The same things were measured in two ways. Each way mixes the same 5 hidden numbers, adds some noise and spreads widely along 2 directions of its own, which tell nothing about the thing.
Some things both ways: the first way, then the second way.
[-21   4   8   4  -3  -9  14   4   3  22  -3   6 -22  26   4  -3  20]
[  5 -17   8 -14 -16   5 -19 -12  -2 -11  -7 -13  30]

[ 16  27 -15 -27  -7   9 -32   9  -1 -15  -3  -1  -8  13  22  -8  -7]
[ 37 -24  10  10 -25  47  39   4  -6   2 -13  36  26]

[-10  11   6 -12  22   2   4  -6 -12  -1 -12  -3 -27  32  34  -6  13]
[  0 -32  -6   7 -43  23 -10 -27 -13   9 -32   6  31]

[-12  -9  26   9  11   2  10  -8 -19  15   4   6 -28  26  21  -3  26]
[ 15 -13   7 -14 -30  16 -34 -22   4 -11  -9 -12  25]

[-22  29  -4   5  19 -17   1  -4 -12  -1 -24  11 -19  10  13 -25 -21]
[-36 -36  -8  29   0  -6  17  -3 -20  49 -26  18   1]

[-24  -6  11  -2  25  18  -6  -5 -13  21  -6  -3 -32  31  35  -2  12]
[ -1 -27  -7   5 -30  24 -10 -37 -21  -9   0  -7  36]

[  7 -25  21  -4 -11 -13  25  -6  30  41   3  -3  -3  20  -4  20  25]
[-26   5 -21 -32  -2   0 -13 -16  14 -25 -19 -43  17]

[ 17   8  27  10 -13 -36  26 -15  -4  -4  -2  15  -5   3 -11 -13  11]
[-13  -7 -12 -18 -16   2  19  12  12   0 -64  -7  28]

[ 21 -13  23  16  -4 -12  -7 -20  -1  19  -5  13   9 -27  -5 -11 -24]
[-31   0  -9  -4  25   6  57  20  11  19 -31   5  -1]

[-23   5  -1   5   4   7  -8  -2  -7  24  -7   7 -19  14  12 -12   2]
[-10 -27 -24  13   9  -9 -12  -7 -11   8  14 -13  -1]

[ 36   1   8 -18 -12   1 -20   6  12  -4  12  -1   6   1   8   8  -8]
[ 27   7  20  -9  -6  39  26   8  30  11  -5  21 -12]

[ -7 -10  -6  -7   3  28 -34 -10  -3  30  -9  -3 -11   5  30  -8  -5]
[ 15 -20  -1  13   6  16  13   1  -7   0  21   9   9]

[ 17   0  10   7 -30 -24   5   1  20  20   6  14  13 -12 -27   0  -9]
[-11   7   5 -22  22   6  43  26  19  -6 -21  -5  16]

[  9  -9  15   1   7   1 -11  12  10  15  13   2  -3   5   5  14 -14]
[-10   4   9  -7   3  30  17 -16  15   8   7   2  -9]

Other things, the second way, with their names:
(283): [-18   2 -11 -30 -23  12  19   4  20 -11 -74 -15  32]
(294): [-11 -18  -6  -4  21 -15  19  23  -5   3 -13  -4  22]
(284): [-13  -5 -24  17  31  26  74  16   5  15   6  16 -14]
(261): [-32 -16 -30  17  27  -1  10 -13 -11  15  28 -15 -16]
(90): [  7 -32 -14  20 -21  15  -8 -12  -7  21 -13  11   2]
(40): [-28  13 -24   3  44  10  38  18  38  30   4  -2 -58]
(420): [ 24  -3  -3   0 -11  30   8   7  28  12 -11  15 -23]
(73): [  3   9   0  -4   0  38  24  -4  30  14  -4  12 -28]
(91): [ 11 -36 -16  12 -49  30  27  -8 -18   5 -62  20  47]
(429): [-21 -28  -3   1 -35  17 -15 -42 -22  -2 -17 -14  40]
(199): [ -6   9  -6 -17  28 -11  -1  20  31   4   2 -15 -24]
(324): [-34 -44 -25  28   0 -14  21   0 -32  27 -30   5  24]
(390): [  2 -26  -6  27  -5  20  13  -8  -3  33   3  24 -19]
(128): [ -4 -12   0 -12  -4 -12 -10  22  17  17 -46   0   4]
(362): [ -4  -5 -12   9  14  26  53  14  15  19 -12  17 -13]
(154): [ 25  -4  -9  -7  -6  40  15 -12   9 -23  22  -4   8]
(256): [-26 -37 -22  20   2 -13  10  -2 -23  21 -18  -3  19]
(263): [-26   4  -5  -8  42  -8  15  14  20  16  16 -12 -27]
(279): [ 34 -12   2   4 -33  55  42  -1   9  -2 -30  31  21]
(167): [  5 -20   1 -19 -23   1  11  16  -4 -15 -58  -5  58]
(13): [  4  -7  -7   1  14  18  14 -13  -2 -12  36  -8   6]
(12): [-48 -27 -39  11  23 -22  44  16 -20  15 -37 -13  25]
(239): [ -1 -13  -2  -9   8   7  16   3  -5 -12   1  -9  29]
(153): [ -4   7 -14  -6  12  36  44  -5  18  -6   6  -4  -4]
(223): [ 10   1   3 -13   4  10  -5   7  25   6  -4  -2 -15]
(132): [-17 -33 -21  19  16 -26 -24  -2 -17  15  19 -17   0]
(105): [ 30  -7  17  -1 -42  68  22 -28  11   0 -13  28  11]
(232): [ 22  14   7 -33 -21  43  -2 -18  28 -30   2 -13  13]
(29): [ 28  16   1 -22  12  31  45  30  38 -10 -15   9  -6]
(89): [-33  -2 -17  17  26  20  46   4  18  43 -10  16 -43]
(44): [-15 -28 -30  37  22   8  18  -9 -12  31  32   6 -30]
(300): [-21 -23 -24   1 -10  -3 -23 -27 -11   0  -3 -24  13]
(14): [  2   4 -14 -31  17  -4  27  27  18 -31 -21 -23  32]
(381): [-42  11 -14 -15  29  -8  -8  -9  25  14  11 -30 -32]

Some of these things the first way, each followed by its name:
[ -2  19  14  11  21   2 -22   1 -34 -16   4  13 -21   0  20 -18 -18]	(390)
[ 15  -4  23   9 -10 -10   2  -2  -4   8  11  10  -7   3  -2  -1   5]	(223)
[-12   9  -1  15 -10 -23   6 -16   0  23 -21  17  -2 -10  -8 -26 -13]	(12)
[-15  12   3  13 -14 -16   3  13   4  17   6  16 -13   8 -17  -7  -2]	(239)
[ 27 -23  20 -16 -11   8  -2   9  24  19  22  -7  -4  19   8  28  18]	(232)
[ -2   8  13   7 -15 -24  21 -20  -8   9 -15  12 -14  10  -1 -22  22]	(167)
[ 30 -22  22   0  -4  12 -26   0   8  16  18   0   6 -10   8  15 -15]	(153)
[-11   8  -3   3  15  19 -37   4 -16  11  -1   7 -15   0  22 -11 -26]	(44)
[  4  -6   8   9 -14 -12  -3   7  21  30   6  10   5  -7 -15   6 -18]	(263)
[  1 -27  30  18   3 -12  10  -2  14  36  10   7   0   0  -8  15  -7]	(381)
[ 50   5  20   0 -38 -18 -11   7   8 -11  27  15  13 -16 -22   3  -5]	(29)
[ 23   3  35  29  12 -15 -17   0 -22 -15  17  21   0 -26  -6  -8 -40]	(89)
[ 16  -9  -2 -23 -11  23 -27  12  19  20  13 -11  -4  17  17  19   5]	(154)
[ -5  20   9   0  14  -1  -8  -3 -27 -12  -5   8 -28  18  23 -19   2]	(90)
[ 37  11  15 -11  -1   6 -27  -1 -18 -26  11   4  -8   1  22  -5  -6]	(279)
[-28  15   5  19  18  -8  -2 -20 -29  11 -27  15 -23   1  17 -36 -13]	(324)
[ 17  -1  -1  -7 -47 -22  10   3  36  30   2   6  10   5 -26   3  15]	(14)
